All groups share one centre, and each spreads out both ways along 11 directions, with some noise.
In the rows, zero is written as 128.
Some rows, each with its group after it:
[103 146 138 117 120 139 114 130 122 141 108 126  84  80] -> (2)
[157 141 106 155 152 130 112 125 116 104 131 140 166 133] -> (3)
[174 154  97 134 111 157  98 153  96  83  88 156 162 163] -> (3)
[131  93 191 151 133 150 105 105 132 112 132 135 157 161] -> (1)
[124 147 177 105 122 137 105 160 122 145  96 168  84 108] -> (3)
[133 140  99 116 173 159  94 137 115 132 163 152  90 183] -> (1)
[153 131 146 138 169 134  45 197 107 107 157 108  85 240] -> (3)
[123  91  96 117 144  92 120  81 146 114 175 114 144 103] -> (0)
[ 91 118 150 121 135 106 109 129 118 143 123 104  82 133] -> (0)
[115 135 124 108 152 114 136 109 142 140 133 160 101  50] -> (3)
[193 119 116 126 125 162  80 162 128 168 121 163  96 128] -> (0)
[142 216 121  72 210 146  62 165 130 183 123 112  70  39] -> (1)
[182 177  73 161 126 134 128 121 100 168 106  78 164 118] -> (3)
[110 147 121 116 112 168 160 100 122  98 105 144 111 102] -> (2)
[100 100 154 107 146 137 105 124 138 144 129 110 135 146] -> (1)
[188 107 118  82 100 121  98 136 176 132 184 143 167  98] -> (0)
[ 96  88  93 167 189 120 156 146 135 100 106 109 154 135] -> (0)
[202 159  88 109 124 147 132 135 129  86  90 152 161  93] -> (2)
[101  64 186 170 161 189 140 156 155 123  54  78 163 116] -> (1)
[197  60 104 148 164  85 154 101 167 116 171 182  90  89] -> (2)
[ 70  83  98  81 135 137 130 117 140  83  83 164 105  54] -> (1)
[151 153 106 144 177 125 122 152 126 117 103 132 130  74] -> (1)
[125 116 218 102 116 185  91 181 178 112 154 134  88  94] -> (2)
[160  96 147  89 108 121  94 169 165 164 132 170 101  78] -> (2)
[171 231  74 151  86 127 150 139  85 134 119 109 114 122] -> (3)
[146 178 127 131 102 109 146 145 131 144 124 109 114  73] -> (1)
[125 142 163 134 124 197 108 178 125 147 103 124  81 141] -> (3)
[127  88 151 142 133  67 159  53 118 138  94 147 112  91] -> (0)
[171 110  79 125 140 110 140 105 118 118 112 134  84 126] -> (1)
[ 83 100 118 154 113 106 148 162 120  75  86 135 133 122] -> (1)
[102 128 169  79  67 141 131 151 145 162 128 124 159 152] -> (2)
[163  72  96 170  65  98 172 114 112 131 127 145 155 220] -> (1)
[ 94 100  96 153 185 159  97 162 141 131 141 164 134  84] -> (2)
[166 109  74 169 157 132 190 136 151  93 166 121 156 161] -> (2)
[122 116 155  84  90 118 139 141 155  95 131  74  58 102] -> (3)
[176 107 220 135 104 108  98  91 120 148  92 100 135 150] -> (2)
[142 121 120 126 156 144  72 180 118 159 113 145 108 146] -> (0)
[175 121 140 110 131 127 108  89 119  71 111 141 123 136] -> (2)
[171 161 138 210 189 114 139  96  96 136 142 141 141 161] -> (1)
[155  87 130 137 154 138 140 124 140 151 113 159  86 115] -> (3)
[155 103  96 116 134 125 101  72 115 120 137 161 122 130] -> (0)
[154 144 179  94 119 170  65 190 143 144 114 168 150 115] -> (0)
[ 72 112  91 139 128 109 141 115 110 184 120 135 145 130] -> (2)
[103 135  95 130 118  84 106 128  87  78 117 213 112 126] -> (1)
[183 102  70 117 125 154 130 163 138 100 103 136 103 129] -> (0)
[133 124 155 172 138 180 102 203 130 218  95 133  96 110] -> (2)
[ 91 108 137 165 137 158 141 151 107 182 104 122 122 201] -> (1)
[118  99 114 113 118 142 156 131 140 107 125 151 154 160] -> (0)
[ 99  92 112 139 140 159 129 163 146 170 147 132  99 135] -> (0)
[100 165  73 111 110 170 113 195 135 114 186 108 101 151] -> (3)
[116 177 128 133 195 216  54 198 142 116 173  97  46  88] -> (3)
[198  96 124 106  91 170 103 139 150 121 132  97  67 137] -> (0)
[130 149 106 114 121 135 124 133 118  76 122 141 103 116] -> (3)
[136 110 156 167 138 118 104 128 105 169 107  79  62 158] -> (2)
[163  98 172 112 136  90  79 142 122 182  83 142 164 157] -> (3)
[120 152 191 107  63 166 164  59 160 113 181 126 140  87] -> (0)

New rows. What belongs after each?
[150 141 128 145 142 131 132 146 106 127  67 156 104 105] -> (0)
[160 115 121 108  76 141 118 168 106 153  65 154 144 191] -> (3)
[111 133  95 146 155 162 153 141 125 115 147 156 146 172] -> (2)
[113 151 101 138 179 104 105 135 121  91 119 101 121  72] -> (0)
[166 154 113 198 115 100 201  57 109 144 115  66 147 120] -> (3)
[115 169 160 142 147 121 144  93 128 184 161 102 132 121] -> (1)
[121 159 127 145  62 108 199 131 125 132 154  89  96 163] -> (3)
[136 162  94  86 108 128 111 131 127 106 147 151 111 100] -> (0)
[161 122  99  95 136 109  78 173 127  61 107 146 102 106] -> (1)
[146 129 153 136 128 124 101 123 112 145 137 138 119 171] -> (1)
[117 171 105 125 140 157 145 116 115 131 127 146  52  94] -> (1)
[136 105 114  78 128 132  74 116 112 164 106 184 102 135] -> (1)
[148 103  85  91 118 157 112 178 150 123  80 152 140  73] -> (1)
[105 178  75 135 160 191 121 129  97 130 117  95  24 113] -> (3)
[134 126  91 178 163 137 112 151 118 110 107  66 135 114] -> (2)
[137 112 106 125 187 174 116 122 143 120 155 138 137 147] -> (1)
[ 78 121 141 138 151 160 124 151 138 133 171 126  96 161] -> (3)
[112 180 144 140  91 115 127 156 105 111 129 134  77 120] -> (1)
[146 101 112 132 147 105 118 150 137 111 107 111 154 125] -> (1)
[128  89 115 121 134 144  98 127 124 150 124 119  59 137] -> (0)
[155  88  89  84  95 162 127 175 153 168  88 115 120 127] -> (1)
[117 112 140 122 123 119 147 126 168  51 156  85 147  90] -> (1)
[170  61 122 153 127 133 116 118 142 142  80 131 165  87] -> (2)
[ 48 142 148 130 127 159 100 128 116 112 106  77  99  81] -> (2)
[100  78 147 151 138 218 178 131 164  86  86  85  99  99] -> (1)
[126 127 171  81 109 178 106 122 170  75 150 135 177  83] -> (0)
[102 167 112 137 167 120 139 134 125 133 149 116 118 109] -> (1)
[149 137 132 129 141 123  97 157  97 129 109 193 119 175] -> (3)
[109  93 125 140 157 178  87 177 147 138 126 163 166 117] -> (2)
[123 183 200 139 150 120 130  67  95 126 139 160  93 144] -> (2)
[149  84 123 159 121 100 175 130 172 112 165  56 118 118] -> (2)
[123 140 135 137 138 130 125 181 137 166 141 141 142 130] -> (0)
[121  87 135  97 151 102 101 185 149 120 102 142 166 134] -> (0)
[203 108 150 161  88 127 161 154 133  83 115 170 122 171] -> (3)
[143 135 135 167 143  90 134 107  86 142 115 143 130 204] -> (3)
[139 134  90 114 122 130 116 199 126 152  73 147 135  91] -> (1)
[ 79  89 119 101 113 155 147 151 177 125 158 156  89  61] -> (2)
[131 124 150 124 176 166 102 163 143  76  93  88  83  89] -> (1)
[152 153 165 100 120 131 115 132 127 152 131 180 105 129] -> (2)
[120 152 119  64  87 114 126 153 134 108 131 150 121 119] -> (0)
[107  80 104 113 125 144 157  58 128  84 119 182 130 123] -> (2)
[ 97  91 152 153 174 143 121 118 138 118 111 138 161 108] -> (0)
[ 89 191 136  71 100 201 148 103 108  93 101 196  71  93] -> (2)
[112 119  70 105 128 155 138 141 117 147 117 203 173 162] -> (2)
[ 95 124 131 132 148 128 134 129 137 110 139 114 147 131] -> (0)
[121 164 116 126 155 147  63 139  84 120  88 184 194 145] -> (3)
[116  83 103 103 126 147 124  81 119 155 148 167 108 183] -> (1)
[ 76  96 117 114  87 143 189  54 117  97  96 130  34 107] -> (0)
[105 106 127 102 127 118 114 129 137 123 125 133 109 104] -> (0)
[150 118 118 146 118 139 143  98 117 158  77  79 152 127] -> (3)
[ 84 136 117 121 164 147 137 147 136 120 127  98  96 113] -> (1)
[102 130  82 121 135 161 142 152 124 160 147 148 121 169] -> (1)
[120 114  77 131 174 153 101 158 130  98 112 129 113  97] -> (0)
[138 130 159 143 161 157 114  97 119 147 144 126  97 160] -> (1)
[174 142 119 131 145 115 130 136 143 110 140 136 117  86] -> (2)
[143  99  93 117 128  96 104 131 102 161  87 174 132 145] -> (1)
[173 110 133 143 165 154  93 104 123 108  76 100 149  94] -> (3)
[138 148 144 187 197 181  92 152 126 123 159 150 136 136] -> (3)
[148  80 166 132 118 149 128 102 131 197  90 214  87  99] -> (2)
[ 78  75  72 106 175 160 114 153 123 110 103 157 110 161] -> (1)
[120 101 132 120 134 163 122 187 153  62 105  84 101 122] -> (1)
